There are 5 ways to turn a row about zero (a turn may also mirror it). The second row of each pair is the first, turned, with some noise. The first 35 pairs use one turn. New pairs use 2 turns, one after the other, and a turn may come again.
Some pairs, each with its turns in order after it:
[ 0.78  2.27 -1.76  2.01 -2.01 -0.20]
[-0.61 -0.11 -0.01  3.35  0.22 -2.33]  N

[-1.94 -0.20 -1.88  0.37  1.49 -0.15]
[ 0.73 -0.75 -2.66 -0.74 -0.63  1.12]  G

[-1.06  1.19 -0.80  1.62  3.52  3.69]
[-2.26 -3.97 -1.10 -1.22 -2.67  0.13]  C

[-3.15  1.48  1.71  1.90 -1.76  0.47]
[ 0.91 -2.43  1.37 -2.67  0.32 -2.54]  J

[-0.36 -4.34 -1.26 -0.05 -2.59  1.21]
[ 1.28  0.93 -2.39  0.40  1.76  4.10]  C

[ 3.82  0.34  0.47 -2.70  0.28 -4.84]
[-1.97  3.31  2.31  0.85 -4.61 -1.13]  G

[-1.86 -0.47  0.89  1.79  2.72  0.23]
[ 0.76 -1.76  2.20  0.53 -2.54  0.51]  F

[-0.23 -1.01  0.78  0.68 -0.98  0.08]
[ 1.31 -0.29  0.50 -0.22  0.96  0.01]  J

[ 1.57  1.71  0.73 -1.21  1.48  4.73]
[-0.61  3.36  0.97  4.21 -0.74 -0.53]  F

[ 0.81 -0.60  0.24 -0.35  0.18 -0.21]
[-0.16  0.89  0.21  0.67 -0.16  0.04]  G

[-0.74 -0.85 -0.04 -1.35  0.73 -0.80]
[ 1.00  0.61  0.24 -0.84  0.56  1.46]  N

[-1.02  2.17 -1.42 -3.63  0.00  0.83]
[-1.35  1.19 -0.92  1.03 -2.84 -2.75]  J

[-0.84  4.02  5.35 -0.03 -5.96 -0.13]
[ 4.92 -3.12  3.23 -3.38 -4.51 -2.24]  J

[ 0.29 -0.37 -2.08 -0.17  1.17  1.26]
[ 0.01 -1.68 -1.20  0.87  0.95  1.22]  N

[-4.41 -1.94 -3.02  2.48 -3.17 -1.38]
[-1.59  5.03 -3.42  2.78  1.86 -0.05]  N

[ 2.68  0.25  0.18  0.25  3.81 -3.81]
[-3.39 -0.06  1.27 -2.44 -1.57  3.71]  F

[ 2.27  1.30 -1.17 -3.59  1.90  3.79]
[-2.19  5.06  0.70  1.15 -2.84 -0.48]  J

[ 0.64  1.58  2.53  5.96  0.81 -1.79]
[ 3.52 -0.26  0.12 -4.54 -2.57 -3.09]  C

[-2.36 -0.32 -1.14 -0.24  2.91  0.33]
[ 1.33 -1.08 -3.00  0.88 -1.13  1.30]  G

[ 1.16  2.08  0.43 -1.73  0.56  0.79]
[-0.57  2.54  0.92  0.85  1.03  0.81]  F

[-0.45  1.00  0.63 -1.48  0.03  3.61]
[ 0.97 -1.89 -1.95 -0.42 -2.93  0.45]  N

[ 0.70 -4.08 -1.57 -0.58  5.31  0.23]
[ 1.73  3.19 -3.38  3.31 -1.05  3.34]  G

[-0.98 -1.97 -4.15  0.17 -3.40  0.45]
[-0.54  1.93 -4.40  0.82  2.24  1.63]  C

[-0.26 -0.50  1.25 -1.24  0.74  1.86]
[ 1.23 -0.35 -0.26  2.20  0.97 -0.65]  G

[ 4.31 -1.12  1.22 -5.49 -2.27 -1.30]
[-0.98  4.31  2.63  2.51 -1.46 -5.02]  G

[-2.98 -0.78 -1.79 -1.79 -0.44  1.08]
[-0.55  0.68 -0.71  1.34  0.99 -3.76]  J

[-4.77 -0.34 -0.37  0.25 -4.55  2.64]
[ 4.91 -1.54 -0.86  1.38  2.29 -4.05]  F

[ 0.01 -0.40  2.44 -2.73  0.36  2.21]
[ 1.51  3.36 -0.18 -1.21 -1.26 -1.17]  J

[-1.75  0.16  1.68  4.11 -0.13 -4.96]
[ 5.07  1.91 -0.90 -0.68 -2.36 -3.23]  C

[ 3.30  0.16  0.26 -0.95  0.02  1.40]
[ 0.92 -3.06  0.35 -0.82  0.24 -1.67]  N

[-0.67 -0.93  2.21 -3.82 -5.62  0.04]
[-0.82  5.85  2.18  1.22  1.19  3.40]  C

[ 0.02  3.19  1.83  5.89 -2.98  0.24]
[ 0.81  2.66 -1.06 -6.14 -2.48 -1.99]  C

[1.40 1.75 0.01 0.00 0.82 0.95]
[-0.95  1.98  1.02  0.54 -0.28 -0.20]  F

[-3.75 -2.62 -5.96 -0.60 -1.36 -1.08]
[ 1.28  3.11 -4.19  3.04  3.90  2.66]  N

[-0.18 -0.65 -3.89  0.03 -4.89 -1.88]
[-0.73 -1.66 -3.06 -2.46  3.86 -3.20]  F

New pairs, each followed by its turns in order:
[-0.79  0.78  0.87  0.23  3.09 -1.87]
[-1.29  1.21 -0.92  2.23  0.10 -2.69]  J J

[ 2.26 -0.74 -4.26  0.73 -0.90 -0.05]
[ 1.55 -1.10 -1.61 -2.68 -3.41  0.71]  J C

[-2.58 -2.56 -3.38 -1.49  1.35 -1.04]
[ 0.88 -1.78 -4.31 -2.42  0.57 -0.51]  C C

[-3.74 -0.63 -0.70 -0.77 -2.69 -0.50]
[-2.76  2.54 -0.25 -0.19 -2.42  2.04]  J G

[-2.68  0.49 -4.33  3.28  1.18 -1.57]
[-2.34  2.47 -1.06 -1.47  1.33  5.04]  J N

[-1.49 -4.40 -0.39  1.91 -0.38 -0.33]
[-0.81 -1.18  3.81  1.87  2.28  0.48]  N F

[-1.87 -0.86 -1.57  0.77 -0.41  1.07]
[ 0.89 -0.96 -1.19  0.37  1.53  1.63]  F J

[ 1.21 -1.05  1.48 -5.92 -1.07  1.42]
[-3.09 -3.94 -0.59  3.55 -0.69  1.72]  F N

[ 3.71 -1.49  2.34 -1.15 -2.57 -0.27]
[ 1.95  0.29  2.53  3.29  2.33 -1.57]  N C

[ 0.02 -1.31  4.17  0.48 -2.34 -3.86]
[-3.09  2.52 -2.08  3.13  3.26 -0.07]  F F

[-0.02  4.08 -1.52  1.60 -1.41  2.42]
[ 0.80 -1.22  3.66  1.76  2.93  1.64]  G C

[ 0.29  0.76 -0.06  0.55 -0.15  3.50]
[-1.56  0.65 -0.55  2.12 -0.98  2.37]  C C

[-0.15 -1.52  1.35  0.78  3.74 -2.91]
[ 2.54  0.62 -2.80  3.33  0.18 -1.20]  F F

[-1.90 -1.04 -4.36  2.61 -0.49  0.12]
[-0.80 -0.33 -2.49 -2.72  4.04  0.47]  J J

[-0.97 -2.10 -0.24 -5.96 -0.57 -0.18]
[-0.86 -5.50 -2.57 -1.68 -0.70  0.46]  F C

[ 3.51 -3.73 -1.05  0.04  3.02 -0.08]
[ 1.23  0.92 -3.35  4.86 -0.42  0.98]  N G

[ 0.44  4.88 -0.56 -0.02 -2.22 -1.62]
[-0.67 -3.60 -3.11 -1.39 -2.48 -1.18]  C J

[ 4.72  3.09 -3.69 -0.60  4.00 -0.63]
[ 2.55  0.37  4.64  1.01 -5.53  1.41]  G J

[ 0.06 -0.12 -2.04 -0.52 -0.85  0.13]
[ 0.51  0.54  0.06 -0.59 -1.78 -1.25]  G G

[ 0.65  0.70  3.16  2.39  3.40 -0.15]
[ 0.08 -0.85  0.01 -3.30 -1.40  3.64]  G C

[ 0.97  5.96  0.81 -0.42 -0.65 -4.33]
[ 2.96  3.68 -0.93 -4.43 -3.98  0.54]  N F

[-1.97 -0.40 -1.15  5.96 -1.93 -2.67]
[-3.28 -4.07 -0.90 -4.15  0.45 -2.35]  N J

[ 0.31  0.10  2.20  0.17  0.80 -2.41]
[-1.42 -1.88 -0.50 -0.47  2.52 -0.15]  G G

[-5.47 -3.54  1.81  1.17  0.05  0.54]
[ 4.17 -2.91 -1.37 -2.54 -0.56 -3.86]  N G

[-5.66 -1.55 -0.30  2.74 -1.26 -1.40]
[-2.51  2.41 -2.92 -3.06  3.69 -1.45]  C C

[-1.77  0.83  5.96  0.28 -0.13 -0.55]
[ 3.08  4.71 -2.31 -1.39  0.36 -0.23]  C F

[-4.24  2.73  2.85  3.97 -3.92 -0.19]
[ 5.41  2.56 -4.90  1.47  0.08  2.38]  J J

[ 0.20  1.82  0.40  0.93  0.41 -3.04]
[-0.10  0.11 -1.68  0.98  1.07  2.86]  J C

[ 1.75  2.18  0.28  3.83 -0.19 -2.20]
[ 2.25 -0.12 -1.97  0.70 -3.41 -2.52]  F J

[ 0.59  1.81 -3.31 -2.33 -0.81 -0.56]
[ 0.72 -2.04 -1.82  1.81 -2.14  2.16]  F G

[-2.40  0.27  1.23  5.20 -1.36 -1.72]
[ 3.39 -0.54  4.24 -2.15  1.42 -1.41]  N F

[-0.16 -0.36 -0.71  1.59  0.85  0.59]
[-0.80 -0.88 -1.22  0.51  0.86  0.01]  C F

[ 1.73  0.14 -4.42  0.20  2.05 -1.39]
[ 3.42 -2.02 -0.88  2.04 -1.13 -2.53]  G N

[ 3.76  5.96 -0.86 -2.25 -2.88 -1.72]
[ 4.39  0.08 -5.44 -1.42  0.19 -4.17]  J F

[ 0.10 -0.48 -2.39  0.95  0.82 -2.56]
[-3.02 -1.38 -0.16 -1.77 -0.26  0.20]  C F

[-0.79  2.81  4.18 -1.76  0.64 -2.98]
[-1.37  0.24 -4.06  0.86  4.44 -0.54]  J F

[ 0.64  2.32  0.89  3.59 -0.29  0.28]
[ 0.12  0.55 -1.22 -0.61  3.66  2.03]  C F

[ 0.76  2.14 -1.75  0.38 -0.17  1.27]
[-1.08  1.77 -1.68  0.27  0.55  1.67]  G F

[ 3.59 -2.63  0.35  5.63 -1.78  0.89]
[-2.94 -1.96 -5.34  0.58 -3.78  1.05]  N G

[ 0.36  1.03  0.52  0.10 -1.17 -0.41]
[-1.13  0.02  1.06 -0.43 -0.71  0.09]  N G

[-2.85  2.09 -1.42  5.74  5.12 -0.50]
[-4.58  5.46 -2.08 -3.15 -0.33 -3.07]  C G

[-0.42  0.49 -1.22  1.02 -0.04  2.17]
[-0.38 -1.89 -0.64 -0.14 -0.03 -1.87]  N F

[-1.17  1.94  0.87  2.73 -3.47 -3.84]
[ 3.09 -0.29  3.94  3.09 -0.34 -1.93]  C N

[ 0.00  3.03  0.28 -1.03 -5.96 -0.93]
[ 1.22  0.25 -5.60 -3.19 -1.75  0.08]  J F

[ 1.16  1.46 -4.80 -3.33  1.57 -0.61]
[ 3.63 -0.61  1.32  2.35  1.47 -4.32]  G N

[-0.79  0.00  0.59  0.85  1.30  4.26]
[ 2.37  1.89 -0.60 -3.30 -0.27 -1.39]  F C

[-1.18  2.58  5.74  0.63  0.95 -0.20]
[-2.89 -2.05  2.01  0.04  1.31 -4.68]  N G

[ 0.98 -0.80  1.20  0.05 -1.73  0.73]
[-1.01  0.32 -1.13 -0.20  1.35 -1.43]  F C

[-3.11  2.60  3.75  1.20  1.10  0.15]
[ 0.20  4.97 -2.23 -0.56 -1.35  1.05]  F F

[-5.96 -2.91 -5.96  0.28 -2.09 -1.83]
[-2.29 -6.06 -3.24  0.36 -3.12  5.11]  F F

[-2.65  0.32 -4.98  3.57 -2.51 -4.72]
[-0.15 -2.59 -1.52 -3.22 -4.84 -5.42]  N C

[ 2.70  2.61  0.88  0.82  0.89 -0.25]
[ 0.12 -0.97  0.37 -1.37 -2.78 -2.36]  F J

[ 4.65  1.02 -2.25  0.75  1.79 -1.61]
[ 0.58 -1.92 -0.49  0.05 -4.60  2.99]  N F

[ 1.20  1.06 -0.11  2.18 -2.20 -0.47]
[ 2.91 -0.49  1.48  0.83 -0.23  0.90]  C N

[-1.64 -0.07  0.28 -0.08 -0.13  1.13]
[ 0.24 -0.25  1.44  0.50  0.11 -1.27]  C J

[-0.97  5.96 -1.04  2.41 -0.84  0.24]
[ 2.02 -1.08 -3.35 -3.44 -3.82  1.12]  F J

[-3.62 -0.20 -1.44 -0.81 -0.31  0.57]
[-2.85 -0.21 -1.82 -2.12  0.52 -0.53]  N C

[-5.96  1.67 -1.56  0.46 -0.95 -0.35]
[-3.34  1.46 -2.72 -4.17 -1.08 -1.85]  N C

